The rows of a group lie close to one hidden flat surface of 14 dimensions, which may be shifted away from zero. Surfaces can cross.
(in the rows, 128 means zero)
Some rows, each with its group after it:
[157 170  79 127 168 135 154 123 130 122  77 177 142 100 158 136 122 127
 102]	kabo
[119  94 158 117 136 106 177 117 127 170 111  56 132 162 131 115 111  97
 105]	febo
[129 105 175 117 174 141 110 124 143 117 117 112 175 123 133  67 115 124
 139]	kabo
[120 123 148 114 206 107 151 115 101 140 124 148 114 149 162  77 174 108
 124]	fab
[152 132 168 158  75 126 163 101 125 124 126 101 110 180 105 148  99 207
 170]	riri
[127 142 111 157 131 179  57 141 158 121 126 119 163 143 110 121 105 137
  61]	febo
[173 100 166 160  87 186 125 172 114 134 100  99 136  74 139  74  99 119
 127]	fab
[ 48 129 113  75  90 119  99 176 122  96 156 169 127 137 105 119 153 105
 156]	kabo
[109 141 139  91 103  94 145 142 133 124 112 101 124 167 133 133  79 153
 158]	riri
[149  94 171 153 177  80 106 165 137 168 119 182 108 157 114 152  83 158
 153]	febo
[156 156 179 175 147 137 113  93 184 146 105 117 104 168 110  89 125 129
 131]	riri
[ 86 111 130  89 106  82 149 135 141 128 129 170  90 144 101 159 143  80
 126]	febo
[140 153 114 175  89 113 142 102 155 124 121 143 135 116  72 149 122 183
 170]	kabo
[155 104 112 125 151 162 160 169  69 111 166 102 182 174 114 132  98 155
 131]	kabo
[111 170 139  97 144 101 145 111 146  99  85 135 189 172 106 109  83 137
 112]	fab
[ 86 147 101  71 122 108  98 138 114  91 149 142  76 139 118 156 163  70
 138]	kabo
[111 145 111 107  59 114 126 143 133  90 135 132  90 178  97 153  99 138
  97]	fab
[123  95 135 144  93 148 165 138 201 159 114 175  85 123  94 104 137 124
 152]	fab
[116  97 140 141 130 144 203 108 147 181  99 183 131 136 102 134 158 149
 124]	fab
[110 146  98 115 103 105 105 167  89  66 173 108 123 147 165 110 117 135
 154]	kabo
[100 112 116 122  94 120 157 134 114 127 114 103  76 169 210 190 130 140
 164]	riri
[104 115 116 168 104 131 119 138 119 107  48  99  80 100 112 112 151 120
 139]	riri
[137 101 152 146  88 113 125 136 104 113 140 100 175 159 158 208  67 138
 119]	febo
[130 144 129  96  87 188 136 130  72 151 148 125 108 148  75 160 152 139
  69]	fab
[ 88  22 149 126 127 154 132 118 150 109 109 156 102 124 135 148 162 123
 117]	kabo
[ 73 174 142 109  96  73 140 121 138 122 123 125 130 174 119 110 131 165
 193]	riri
[102 224 102 174  99 126 138 134 149 100  97 176 186 173  99 125 122 152
 178]	riri
[150 132 123 129 150 161 118 142 119 101 103  95 145 167  71 135  90 167
 151]	riri
[161 109 126 138 139 120 129 127 156 120  91 163 149 117 128 171  71 144
 104]	kabo
[122 127 106 145 113 105 151 134  90 112  57  67 132  83  76 122 120 131
 158]	riri
[129 108 134 104 187 159 143  95 121 131  92 105 150 139 124 128 144  92
  78]	kabo
[143 142 208  83 168 102 117 127  91 121  97 159 114 140 161  82 112 109
  94]	fab
[143 143 103 118 119 158 165 150  92  98 145 126 130 162 135  98 127 133
  98]	febo
[116 194 104 133 113 122 151 151 150 132  93 141 148 125 163  83 117 120
 160]	riri
[110 181 120  81 176  87 100  92 166 132 129 132  97 161 142 127 136  97
 110]	fab
[120 139 148 110 124 133  71 112 182 110 123 156  69 124  77  87 136 133
 112]	riri
[117 106 150 126 118 107 164 132 132 105  97 163 161 159 105 134  88 164
 136]	fab
[155 121 125 127 222  81 129 129 158 117 128 112 148 143 114  89  95 124
 167]	fab
[ 97 105 130 133 140 161 143 139 125 162 110 156 139 204  95 204 134 145
 128]	kabo
[133 140 141 160 108 130 134 159 133 144  71 117 140 159 122 114  73 163
 125]	riri
[123  85  96 155 150 126 105 176 105  60  75 162 105 121 141 124 113 151
 122]	febo
[123 145 112 157 130 122 133 176  82 152 120 119 166 141 165 149 102 179
 185]	riri
[131  93 108 133 136  98 113 137 164 101  78 112 146  77 117 122  82 114
 119]	febo
[117 106 117 195 100 140 148 102  95 146 147 170 145 152 128 168 170 175
  52]	febo
[121 139 114 134  61  57 169 121 112  84 123 116 118 117  76 146 114 131
 157]	riri
[117 104 192 105 116 135 124 127  80 163 117  78  87 154 142  97 124 174
 106]	riri
[ 66  96  94 136  84 163 167 193 135 157 109 103  84 175 133 104 142 127
 161]	febo
[139 141 159 114 143 122 118 150 107 105 123 192 156 188 122 184  82 143
 132]	febo
[131 119  75 196 159 102 139 139 143 143 129 113 152 118  45 111 136 164
 169]	fab
[152 123 128 123 118 138 146 165 113 211 122  70  96 127 111 102 101 165
 119]	febo
[118 143 135 183 131  82 127 108 167 178 149 174 104 137 144 128 159 133
 137]	riri
[145  99 128 172 152 132 174 139  79 125 126 135 161 130 159  95 136 171
 144]	fab
[140 112 148 131 153 106  74 149 100 101 162 148 111 127 173 115 120 134
 111]	febo
[129 140  92 141 111 120  99 164 119 121  93  93  80 113 117 141 104 122
 118]	fab
[120 140 152  71 151 146 140 148 113 159  79 159 123 157 110 146 105 156
 135]	febo
[119  88 123 106 128 158 146  93  48 126 156 120 131 105 134 167 192 126
  70]	kabo
[155 108 160 146 149 104  91  92 138 150 156  87  99 118 142 163 132 115
 138]	kabo
[124  69 111 101 146 172 186 162 126  80 114 151 135 181  92 103 110 145
 129]	febo
[107 115 160 134 143 111 130 129  73  86 109 123 109 227 154 163 124 142
 121]	kabo
[114  81 116 144 114 202 101 142 123  77 104  95 102 183 129 185 119 191
 158]	kabo
[111 132 158 158  98 114  63 108 135 115 142 116 145  89 142 117 135 144
 128]	fab
[ 89 167 113  99 174  64  90 118 149 113 118 100 109 186  98 132 115 107
 124]	fab
[103 110 136 127 127 137 146 183  87 138  85 157 112 190 119 142 107 175
 150]	febo
[108 101  80  93 164 173 211 124 107 131 126 193 140 126 112 121 198  92
  96]	kabo

New rows, each followed by its group:
[149  86 118 123 199 114 151 106 155 141 120  95 118  83 171 105 142  70
 139]	fab
[161 127 140 103 162 119 154 106  95  69 113 123 123 137  56 116 131 106
 132]	kabo
[145  91 178  83 149 162 114 103 122  53 123 141 151 113 114  76 119 139
 116]	kabo
[108 133 120  90 100 190 147 165 101 135 178 158 110 197 106 105 151 157
 109]	febo
[112  98 120 140  83 130 109 146  96 159 101  90 120  79 177 166 110 175
 128]	febo
[131 165 162 167  79 160 163 121 153 167 103 117 179 154  83  87 105 149
 104]	fab
[122 186 119 149 153 155 111 124  87 163 125 124 156 150 114 116 154 177
 116]	fab
[159 139  85 118 132 154 131 129 159  94 153 144 110  92 129 106 137 130
 167]	kabo
[107 105 133 152 115 145 174 135  76 123 140  87 156 150 109  70 165 110
 105]	fab
[110 173 124  68 148 122 152 125 140 164 166 153 133 163 173  84 141 109
  94]	riri
[124 115 131  67 157 141 212  84 139 126 163 130 125 176 131  97 169  69
  87]	fab
[ 97 181 124 173 120 141  63 154 146 122 164 133 138 178 175  96 143  89
 104]	febo
[127 158 140 166 181 127 141  94 117 160 105 117  87 196 132 153 182 121
 167]	kabo
[160 129 101 142 131 132 165  88 103 191 181 108 140 116 117 195 160 128
  88]	kabo
[127 123  77 165  75 155 183 185 101 105 152 151 119 185 108 121 125 159
 123]	febo
[123 112 102 131 143 117  78 152 123 106 121 147  83 105 119 110 134 122
  79]	febo
[123 115 161 101 123  90  97 104 163 118 179 148 181  89 146 116 106 123
 129]	febo
[105 174 152  76  90 155  63 164 109  74 123 142 108 158 147 111 106 130
 128]	riri
[111 119 165  91 168 137 120  79 153 162 152 121 146 141 111 136 158 104
 119]	fab
[159 109 126  93 138 167 144 120 120 118 159 132 131 110 111 121 138 122
 116]	fab
[134 127 124 172 128 123 198  83 144 119 152 152 119 144 101  85 189 151
 165]	kabo
[ 70  61 175 121 139 113 123 135  65 135 166 106 131 160 168 118 178 106
 120]	kabo
[141 203 135 151 164 117 153  88 122 134 114 117 143 179 109 105 147 141
 148]	kabo
[125 164 157 117 153 109  89 130 126 170 106 120  97 146 184 163 122  79
 113]	febo
[108 124 134 107 135  98  97 140  71 113 128 161  87 143  90 126 142 142
  59]	febo
[128 139  87 103  98 141 134 117 158 119 124 142 151 131  63 192  96 138
  97]	kabo
[ 75 124 151 141 113  97 141 155 118 195  59 104 111 124 166  79 122 166
 138]	riri
[127 145 119 121 137  91 146  67 126 134 121 151 132  91 127 153 162 125
  80]	fab
[146  47 168 130 159 125 125 131 147  78 152 152  89 144 198  99 119 116
 136]	kabo
[ 92 156 122 111 133 121 104 142 105  72  85 126 108 193 110 151 124 129
 147]	kabo
[126 128 146 175 159  82  91 130 173 122 111 158 147 140 166 159 102  79
 136]	febo
[ 75 102 147  60  96  99 129 151 131 115 166 160 104 168  57 128 129 110
 111]	febo
[103 105 122 114 101 129 167 144 131  79 160 137 145 190  98 107 126  99
 108]	febo
[160 141 116 126 106 122 176 152 164 118 168 159 101 155 139  47 100 150
 126]	riri
[129 122 128 133 139 161 111 142  98 138 138 100  87 170 183 138 145  98
  85]	febo
[123 151  63 168 121 121 120 122 115 130  72 100 125  75 121 163 143 151
 144]	kabo
[ 97 104 141  84 114 149 110 169 108 141 173 100  82 181 106  95 134 119
  97]	febo
[107  86  66 108 177  79 165  86 123  77 151  89 147 101 109 127 168  82
 122]	fab
[197 131 133  98 182 156 114 156  97  86 160 152  98 129 151 127 118 118
 170]	kabo
[125 112 131  95 102 127 147 139 103 163 117 133 121 113  98 157 108 173
 111]	febo
[135 119 129 124 121 193 114 105 175 131 158 109 146 156  99 142 122 163
 147]	kabo
[144 167 165 136 155  82 111 128  92 129 155 159 134 190 118 125 113 119
  77]	febo
[182 166 134 122 115 108 124 127 122 124 130 128 130 141  67 141  68 148
  90]	fab
[107 197 120 112 178  74  90 101 110 103 111 101 163 148 132 102 123 121
 105]	fab
[102 140 179 139 123  93 106 126 179 206 161 134 165 150 113 113 110 133
 135]	febo
[ 90 117 132  79 104 127 159  87 128 108 133 116 118 134 137 119 168  67
  72]	fab
[115 140 113 175  87  73 163 100 115 102 106 125 180 108  88 113 124 147
  92]	fab
[105  99 151 153 132 167  99 151 105 183 100 207 154 107 210 187 131 192
 127]	kabo
[ 97 137 143  76 100 122 135 123 149  73 148 143 201 130 151 107 103 110
 149]	febo
[128 164 120 152 137  97 142 114 129 123 110 186 131 113 115  84 146 162
 122]	fab
[ 91 140 134 125  96 120 103 151 138 103 176 177 114 193 147 171 143  75
 123]	febo
[159 176 127 140 148 122  96  83 174 132 164  63 182 113 141  98 103 115
 120]	fab
[ 91 138 126  80  90 140 143 167 126 148 188 142  97 131 180  63 160 136
 179]	febo
[138 150 178 118  82 120 105 101 142  75 141 130 180 101 139  72  98 125
 102]	fab
[113 119 134 148 112  60 120 142 108 126 135 115 103 131 159 164 123 104
 151]	riri
[113 177 124 143 122 121  89 164 129  70 155 158 141 179 173 104 122  91
 132]	febo
[116  79 126 118  95 142 104 193 158 110 133  92 134 170  89 158  53 121
 143]	febo
[144 111 150 113 195 110 111 111 153 124 123 130 163 122  75  51 105 130
  72]	febo
[137 136 115 141 100 139 113 169 115 117 104 138 148 148 117 176  74 160
 127]	febo
